The rows come from 6 hidden closed curves, with some noise, and rows from the same curve form a group. Each curve winds through 6 dimensions. The rows are also pushed far along 5 directions, which tell nothing about the answers.
(in the rows, 128 means zero)
Some rows, each with its group after it:
[121  94 128 151 152 166 124 157 165  35 200 177 126 115 103 137 165  52
  92 157 107 144 124 115 104]	j447
[124 120 128 124 129 119 135 112 127 131 117 116 148 137 109 126 122 116
 138 138 117 133 148 132 129]	j667
[151 126 117 153  68 157 118 132 130 140  88 109  61 116 136  99 163 126
 108 128 114 156 125 101 144]	j34
[123 120 116 138 148 154 117 139 137  91 167 177 129 114 132 156 124 111
 100 125 136 128 121  97 130]	j330
[ 84 107 146 163 127 134 135 101 123 101 113 128 145 124  96  90 122 111
 151 143 129 134 163 122 129]	j125
[132 112 127 134 125 141 105 129 136 105 188 144 115 111 128 145 145 138
 119 126 107 119  83 122 124]	j125
[134 139 104 157  87 151 103 121 121  78 118 130  89 108 116  72 144 129
 113 132 132 119 152  89 120]	j459
[ 91 125 123 123 147 114 132  89 112 109 153 145 182 135 100 106  75 138
 145 162 133 101 160 122 122]	j447
[177 137  83 107 103 124 114 144 115 126 109 162 105 142 120 114 123 139
 100 116 142 113 131 121 136]	j459
[166 143  69  81 108 113 154 123 127 155  63 113 153 163 115 119  86  98
  96 157 136 129 184 112 143]	j447
[139 120 142 100 136 123 118 136 137 112 194 132 129 122 149 168 110 130
 119 133 107 117 105 149 125]	j34
[154 133 126 114 119 115 112 150 127 164 125 130  98 134 155 159 131 138
 100 108 112 138 108 135 148]	j667
[140 156 128 114 131 120 103  90 110 127 170 137 123 126 134 117  95 161
 142 133 120  82 154 120 111]	j125
[156 137 141 118 147 110 128 155 113 204  93 106  98 137 141 169 159 184
 134  66 153 142  71 170 133]	j125
[ 97 115 151 130 132 140 104 117 139  34 236 184 139 114 133  94  89  91
 115 176 107  91 151 121 112]	j330
[129 114 119 128 115 129 128 141 141 123 136 116 131 122 125 118 148 128
 115 130 126 128  81 134 133]	j330
[128 125 138 133 154 137 131 151 131 129 122 132 120 121 136 169 143 129
 122  99 147 151 117 136 128]	j34
[208 166  91  71 105  99 111 149 109 200  83 137  82 159 165 148 100 152
  89  91 140 113 142 137 157]	j667
[161 139 104 106 129 130 128 144 139 132 116 132 114 133 136 127 121 108
  93 118 149 111 135 123 132]	j447
[134 125 158 130 104 131 110 110 119 135 129 106  83 119 137 118 124 140
 135 117 117 132 147 140 134]	j125
[102 129 144 137 116 127 143 123 131 115 106 108 138 134 121  77 133 111
 141 154 131 142 150 135 124]	j330
[121 132 136 118 139 128 120 133 138  95 164 130 148 115 149 148 117 122
 131 124 125 115 125 126 122]	j447
[125 127 161 116 141 110 124 111 115 133 161 126 130 135 119 110 117 161
 163 121 133 101 115 174 114]	j330
[154 106 126 100 135 122 129 152 133 124 145 150 121 142 123 159 123 111
 102 122 125 137 118 155 138]	j34
[155 109 105 117  81 144 109 104 125 103 146 141 100 120 113  92 110 126
 107 142 122 102 131 112 140]	j34
[115 116 130 159 106 160 131 140 141  95 112 128  97 112 125  94 147  95
 107 141 137 145 139 106 130]	j125
[158 122 155 124 105 131  88 124 118 147 158 130  56 118 144 123 136 156
 113  97 119 120 106 148 140]	j667
[ 91 136 131 175  99 120 155 110 112 127  18  83 144 134 101  64 141 118
 175 137 136 153 194 115 128]	j459
[142 119 102 118 138 128 135 134 135 131 123 127 152 130 111 151 143 130
 123 119 134 130  96 125 129]	j667
[ 96 139 159 137 190 114 144 151 134 115 174 137 164 133 133 164 142 127
 153 136 121 131 112 156  92]	j125
[ 64 100 216 171 173 136 117 123 131 110 205 147 129 100 138 131 143 143
 169 111 125 120  86 162 115]	j459
[196 130 103  94 103 143  98 132 126 130 181 176  83 127 145 139 129 154
 105 108 127  91  87 123 131]	j34
[114 133  94 123 132 121 142 101 129  83 137 146 193 141  98 102  96  94
 142 175 117 101 178 101 112]	j667
[158 143  66 122  94 143 143 104 127 137  48 110 133 138 101  89 123 109
 112 141 147 127 175  79 136]	j125
[112 150 127 119 146  97 138  88 105 158  97 106 173 145 113 127  92 146
 167 133 127 115 182 127 122]	j125
[140 118 113 105 149 103 155 179 141 138 108 138 159 158 131 179 136  89
 108 137 113 162 123 155 135]	j330
[165 118 107 137 103 144 121 158 123 161  84 140  69 127 130 137 166 143
  95  89 145 154  90 124 152]	j330
[141 148 144  96 110 117 109 107 116 132 153 120 105 128 153  96  79 149
 126 130 137  85 152 144 128]	j330
[150 131 135  99 134 127 121 118 127 123 153 124 122 129 132 145 113 137
 130 118 135 118 132 146 122]	j667
[107  99 132 156 149 147 135 169 151  74 151 178 142 122 127 161 160  72
 111 136 114 165 119 116 129]	j459
[159 114 101 109 146 132 133 171 140 103 135 179 137 143 123 169 146  97
 100 116 135 142 115 132 129]	j459
[124 137 144 143  94 125 103  90 105 104 148 117 101 115 115  58 120 170
 159 131 126  82 138 138 114]	j459
[169 113  96 116 113 141 129 183 151 147 108 148  94 135 146 172 161  96
  63 118 120 171  89 115 158]	j34
[132 128  97 158  60 138 136  99 126 121  44  99 112 128  99  24 142 106
 138 149 130 112 170  94 137]	j447
[139 107  84 145 111 170 121 125 151  54 152 159 135 113  95 116 160  80
 103 153 116 132 129  78 118]	j667
[154 156  64  77  96  94 137 104 110 134  92 139 177 161 125  95  54 122
 119 166 129  84 190 107 142]	j459
[136 152 151 111 125 106 114 115 114 148 127 110 120 124 155 102 105 166
 157  95 151  77 125 155 126]	j447
[ 87 132 167 166 142 104 157 132 113 183  45  60 131 134 112 102 160 155
 173 104 145 159 124 168 123]	j330
[155 132 100  98 114 120 136 118 131 143 118 119 144 140 122 121 114 126
 124 137 130 108 124 127 133]	j459
[140  90 114 134 108 176 111 151 167  68 186 191 104 106 146 145 140  62
  73 148 107 139 105  85 148]	j459
[117 118 139 141 158 117 157 158 131 152  88 121 146 146 115 157 160 111
 138 120 127 172 125 151 126]	j34
[132 147 133 144 109 144 118 112 114 110 133 146  87 126 125  70 120 133
 133 143 134 106 169 116 112]	j125
[ 96 127 151 181 116 156 123 110 130 133 100  70  99  88 125 108 175 158
 152 103 141 146 101 108 120]	j34
[106 116 150 174 142 146 113 119 122 109 141 128 102 102 108 123 149 139
 139 104 133 122 122 123 115]	j330
[107 133 170 151 127 132  99 119 119 110 161 129 101  98 152 104 129 163
 152  96 143  95 109 136 124]	j447
[111 121 113 134 132 123 159 131 140 132  94  89 161 139 102 133 137  97
 123 165 112 161 144 124 123]	j447
[121 139 147  91 155  85 157 130 127 188  99  60 176 143 144 172 107 151
 160 115 128 132 116 178 128]	j125
[124 132 132 138 141 132 129 125 130  98 137 117 135 125 106 115 150 124
 141 129 128 126 135 132 101]	j459
[104 109 122 175  78 153 135 107 137  82  91  95 122 112  96  72 165  96
 146 164 100 156 156  95 123]	j447
[124 118 116 109 121 124 135 109 131 135 114 112 152 131 122 137  99 119
 122 141 128 134 146 119 144]	j667
[112 131 137 125 171 124 123 135 125 128 166 157 150 123 140 172 110 142
 127 114 142 118 111 129 126]	j330
[163 138  97  95 131 132 133 116 129 120 132 156 141 143 120 128 104 111
 119 136 140 105 158 116 124]	j34
[101 149 159 116 160 115 111 113 118 121 178 137 142 118 159 142  80 151
 137 124 137  97 143 135 122]	j667
[110 124 132 151 158 131 148 155 147 123  93  99 155 119 122 145 176 109
 140 103 145 150 104 134 116]	j447
[122 136 130 122 126 131 114  74 113  96 153 143 139 125 105  76  85 134
 149 143 142  80 180 117 115]	j667
[181 129 134 115  64 135  99 138 111 175 101 117  29 126 156 115 139 167
 101  95 127 142 108 143 158]	j667
[123 134 138 134 134 130 122 126 117 115 159 158 114 129 128 100 117 143
 133 134 137 100 128 137 115]	j125
[137 133 146 120 126 158  83 119 134  66 223 173  84  99 160 131 102 125
  99 126 129  94 137 110 120]	j667
[149 140 115 106 119 126 145 134 132 196  62 107 112 144 150 133 118 121
 108 117 147 143 137 121 155]	j459
[115 155 138 114 180  97 138 142 125 152 156 119 174 141 148 187 120 146
 149 131 112 127 118 147 106]	j125
[120 104 110 148 129 137 129 154 141  89 132 159 149 121 118 138 159 105
 123 123 126 137  97 114 132]	j447
[129 130 152 125 114 119 119 118 115 134 122 113 119 118 144 116 121 162
 160  97 141 107 117 148 133]	j459
[ 95 158 118  97 174  85 158  98 109 163  95 118 219 154 123 134  50 140
 161 138 161  94 180 133 128]	j34
[107 126 133 132 118 127 142 129 128 133 122 127 146 133 135 123 129 128
 137 153 116 149 123 122 133]	j330
[ 82 140 149 145 168 113 158 107 118 123 106 132 184 146 108 115 108 109
 173 152 131 131 193 132 107]	j34
[118 122 145 119 161 125 144 153 140 126 138 124 151 134 128 150 151 123
 135 118 141 147  98 156 117]	j330
[125 162 132 128 117 134 106  74 104 136 133 149 106 124 135  54  76 156
 141 130 158  68 182 102 124]	j34
[132 130 141 113 120 105 123 126 104 170 117 117 117 139 139 143 109 178
 140 113 127 137 114 158 143]	j447

New rows. What belongs after each?
[136 127 143 110 145 110 127 135 117 121 142 144 144 134 133 142 116 146
 152 101 142 106 121 161 123]	j459
[114 100 117 132 170 112 149 160 135 108 146 173 181 147 102 178 136  95
 127 141 110 147 117 144 123]	j330
[135 121 113 120 137 123 143 136 125 147  97 162 143 151 116 125 116 109
 119 129 144 131 143 127 142]	j459
[117 116 137 156  98 141 136 119 139 129 102  81 109 118 113 101 164 115
 136 146 105 156 124 122 125]	j34
[151 143 108 118 131 126 139 125 126 166  88  91 129 132 119 135 148 151
 135 105 147 126 110 130 121]	j125
[119 146 138 118 143 113 125 117 114 106 133 140 148 135 132 117  93 130
 148 125 146 103 174 137 116]	j459
[119  90 144 183 104 184  86 124 143  49 218 174  64  81 119 118 167 113
 109 137  91 128  98  93 118]	j330
[138 119  97 140 102 147 115 130 137 109 132 145 107 114 129 130 126 111
  94 137 117 125 128  88 144]	j330
[166 135 133 107 125 121 126 126 115 187  96 105  93 137 126 125 139 171
 133  84 156 119 100 162 135]	j34
[158 137 121 108  75 136 114  96 113 116 121 137  86 136 126  56  93 126
 121 149 133 100 181 121 134]	j330
[112 140 174 174 112 122 115 101  98 203  76  52  64 103 130 104 152 211
 173  74 142 126 102 149 130]	j330
[ 87 135 141 139 142 115 146 119 116 155 104 120 164 134 130 114 118 151
 156 136 143 137 124 129 133]	j330
[125 147 129 138 148 120 135 128 113 154 108 128 127 134 118 116 138 159
 147 112 152 118 120 137 114]	j125
[106 127 174 127 206 125 121 143 134  98 224 181 155 125 136 178 129 127
 148 115 129 111 106 160  96]	j34
[141 149 146  85 142  82 135 109  97 158 125 138 150 161 133 115  70 157
 164 124 139  87 170 179 123]	j459
[152 130 131 125  94 123 109 110  96 141 120 163  75 139 126  85  93 149
 126 126 131 101 169 136 143]	j330
[138 131 103 135  80 144 129 124 118 154  70 133  97 131 131  85 132 139
 111 132 147 144 131  97 154]	j330
[108 133 139 135 124 143 127 126 141 114 129  99 128 111 137  95 139 127
 122 130 147 129 112 120 124]	j330
[105 135 128 132 160 119 148 113 118 155 105 116 171 131 114 146 121 151
 159 122 146 130 127 127 123]	j330
[120 139 139 136 140 130 123 119 116 152 119 126 117 120 136 136 119 157
 135 104 148 123 127 125 130]	j330
[120 115 104 139 164 118 158 144 136 131  98 121 176 139  97 188 145  99
 136 129 114 153 136 125 119]	j330
[137 149 145  98 127 125 113  97 115 119 155 134 114 126 143  97  66 142
 131 126 153  78 173 137 122]	j125
[ 75 108 184 149 191 105 133 118 118 112 205 149 175 128 107 164 124 153
 185 132 103 113 107 174  96]	j330
[116 148 162 159 133 142 105 121 126 124 163 105  85 102 144 127 160 158
 145 116 114 131 114 124 102]	j125
[ 79 101 147 193 157 153 138 145 155  72 125 105 139 101  94 128 189  82
 131 127 124 160 119 116 105]	j330
[132 118 133 106 138 105 135 129 130 161 119  99 153 134 133 174 119 140
 135 112 119 137 106 151 144]	j125
[116 121 130 162 130 140 122 124 123 128 119 128 108 112 120 139 138 137
 127 115 126 133 127 112 129]	j330
[144 151 127 134 133 141 125 124 119 126 114 134  99 131 125 113 137 129
 129 121 142 128 161 118 112]	j125
[142 116 118 108 145 121 124 162 147 119 159 132 135 124 136 157 139 120
  98 110 135 120  74 148 129]	j330
[ 65 132 159 183 150 132 146 101 132  85 119  75 162 111  88  85 164 117
 182 152 119 140 155 126  84]	j459
[200 118  94 105 102 140  99 172 127 117 150 182  69 132 138 148 152 137
  76  96 132 125  81 134 142]	j459
[165 120 129 126 107 148  97 143 128 105 144 151  80 110 143 133 150 142
 116  85 144 121  98 128 135]	j447
[119 120 171 142 151 129 116 110 118 119 180 126 113 115 119 145 135 156
 165 115 116 113 120 156 104]	j330
[ 81 145 146 135 139 115 145 103 120 156 106  88 167 124 134  99 111 161
 163 135 149 123 123 130 127]	j330
[100 125 141 146 121 117 171 103 130 198  43  51 155 137 107  97 148 131
 169 134 132 151 130 138 134]	j459
[112 130 143  92 153  94 120 129 113 137 197 178 165 144 152 144  69 161
 135 140 126  89 104 158 136]	j330
[126 137 146 124 135  98 146 110  99 201  74  91 134 145 111 118 130 187
 178 100 146 124 113 172 127]	j330
[121 124  96 133 120 130 133 122 138 123 115 113 153 121 117 126 126 119
 116 141 126 122 118 102 135]	j330
[ 84 118 172 166 158 143 143 132 146 109 134  77 142 106 111 120 186 128
 161 117 137 155  89 147  99]	j330
[140 130 107 120 113 148 118 114 138 113 130 138 124 115 139 114 109 111
 109 127 146 106 136  94 139]	j459
[163 135  90 125  81 157 122 128 138  99 102 126  93 122 131 109 138  95
  95 145 122 140 162  85 133]	j667
[ 97 116 171 172 134 156 119 114 132 100 161  89 107  88 113 110 182 165
 169 109 132 132  76 140  97]	j667
[106 129 156 142 139 116 120 128 116  96 146 144 138 124 133 119 117 138
 157 121 129 113 145 145 117]	j459
[137 107  88 133  92 155 117 110 134  96 142 194 119 128 112  79 104  92
  90 161 129 103 147  77 151]	j459
[144 111 126 135  79 154  97 132 136  83 169 155  73 111 133  73 135 114
  91 143 120 113 112 115 138]	j330
[185 141  62  91 107 106 136 132 116 176  78 138 141 163 118 157 120 135
 111 129 114 133 135 115 146]	j125
[128 146 123 131 114 136 116 109 120 148 102 101 110 112 141 109 116 157
 126 109 154 116 131 107 135]	j667
[119 110 144 144 112 150 106 109 120  75 179 181  97 116 114  75 108 122
 123 142 132  97 145 125 126]	j125
[125 127 140 142 136 135 137 146 133 110 132 136 117 131 125 132 152 105
 129 140 114 149 141 134 114]	j125
[158 109  90 142  80 155 137 133 146 102  84 109  99 125 100 105 167  79
 102 146 109 157 148  99 131]	j330
[155 115 119 109 117 151 107 143 142 120 188 149 103 111 146 145 150 153
 102 113 134 120  47 128 134]	j330
[125 145 102 117 151 114 162 130 134 167  63 114 173 154 116 127 121  98
 125 140 145 141 161 116 132]	j34
[117 132 130 136 122 112 157 130 127 127  71 105 152 148 113 103 135  97
 154 144 122 142 174 137 124]	j447
[ 75 116 169 175 138 147 148 110 146  86 128  78 144 109 102  99 165 100
 167 153 113 151 145 130  95]	j125
[119 143  95 117 124 112 161  97 124 140  76 100 191 146 107 115 101 117
 158 159 127 120 174 109 124]	j34
[168 107 119 120  87 148  94 145 141 107 184 146  68 110 144 134 149 132
  89 125 104 120  73 128 138]	j330
[148 122 119 126 101 136 108 113 115 114 162 173 103 127 126 106 115 146
 128 133 120  98 123 120 131]	j34
[128 144 137 109 100 122 119  89 114 145 128 100 120 124 131  58  98 172
 146 131 153  85 124 138 130]	j330
[139 141 132 138 104 134 124 128 128 173  77  62  92 107 144 116 161 172
 137  86 149 133  87 129 136]	j459
[110 121 121 127 135 109 131 111 120  99 150 166 168 147 105 112  98 103
 138 167 103 111 169 126 124]	j667
[ 85  95 176 163 143 151 110 119 140 102 188 111 115  90 122 142 160 148
 141 113 119 142  69 138 122]	j667
[ 88 140 154 123 132 102 152 103 124 144 117  78 176 137 129 106 106 137
 173 158 116 126 148 149 115]	j330
[ 95 126 101 155 123 128 150 100 121 137  76 108 173 128  95 102 124 129
 150 149 133 130 145  95 131]	j330
[ 89 101  90 143 164 133 174 128 150  68 110 137 234 135  75 161 134  65
 140 170 120 156 156  99 113]	j34
[142 117 117 121 101 125 119 129 133 121 151 128 116 126 131 126 127 128
 114 142 102 120 107 129 135]	j330
[178 147  83 103 116 127 139 132 126 153  85 116 123 145 117 133 141 130
 119 123 136 130 134 119 122]	j125
[125 158 133 134 152 104 124 130 117 158 113 115 135 133 136 131 135 153
 146 105 133 112 126 136 117]	j667
[139 127 137 118 152 129 123 138 125 136 149 156 116 135 125 135 130 133
 117 111 144 119 114 144 124]	j459
[168 150 115 130 110 128  98 137 120 145 124 136  73 125 144 117 147 149
 108  97 129 109 118 118 130]	j667
[179 111  84  93  94 142 123 142 147 120 130 136 113 127 131 147 127 106
  82 128 124 128 104 113 150]	j125
[176 126 132 115  86 155  84 102 116  88 191 173  54 118 127  83 113 137
 112 129 121  86 150 123 122]	j125
[ 90 152 164 131 150  96 129 105  98 171 109 112 140 135 143 120  82 167
 162 116 143 113 163 146 133]	j125
[124 134 142 128 137 120 110 106 105 122 161 167 116 128 132 125  78 143
 134 127 130  93 167 128 128]	j330
[ 81 109 156 131 155 137 112 130 150  25 252 188 167 116 135 120  98  81
 119 181 101 105 136 126 107]	j330
[124 126 122  88 151 112 136 124 141 132 169 154 177 139 151 157  77 106
 120 152 119 101 131 128 137]	j459
[120 111 118 154 102 153 108 125 135  58 168 181 108 119 120 101 127  81
 102 167  96 130 167  89 128]	j667
[113 112 125 136 125 126 139 123 129 142 109  99 149 123 112 135 145 149
 143 125 131 142  90 133 133]	j667
[151 126 144 122 109 130  99 126 108 123 146 175  78 129 142  99 108 149
 123 103 145  99 136 143 140]	j459
[113 107 149 125 159 118 148 139 139 132 133  92 159 127 109 168 151 128
 146 117 125 149  92 166 118]	j34
[138 132 121 121 103 138 129 132 141 117 114 105 110 123 137 111 130 107
 108 140 125 136 143 118 131]	j330
[191 132 128 122  77 147  77 134 112 125 165 147  17 115 140  90 151 171
  96  98 129 104  95 140 129]	j459
[150 131 117 114 125 146 117 130 140 150 133 139 103 119 153 134 120 128
  93 111 150 117 107 109 147]	j459
[153 139  81  95 163 123 147 143 144 109 143 154 185 149 114 174 124  95
 115 145 125 124 137 116 109]	j125
[ 97 141 147  99 172 108 128 109 131 115 201 126 191 121 143 145  81 150
 149 140 136  85 110 146 110]	j330
[ 63 120 155 148 129 123 157  80 116 117  94  89 179 129 102  91  92 120
 175 168 130 142 189 126 126]	j667
[138 145 116 124 145 138 127 118 134 109 146 126 137 123 119 131 134 125
 132 131 134 114 138 115 103]	j125
[135 112 138 160  99 157 122 131 127 145  89 135  69 119 122  92 164 125
 119 107 144 147 119 119 145]	j459
[151 143 103 125  91 148 122 122 126 141  75 107  79 125 136  95 116 118
  89 128 147 139 169  94 145]	j447
[157 127 103 118 139 132 136 160 142 114 121 128 133 134 115 156 166 109
 112 117 128 148 108 132 114]	j459
[114 108 127 162 121 137 134 136 130 135 102 113 123 119 108 126 174 137
 136 117 124 157  91 126 132]	j667
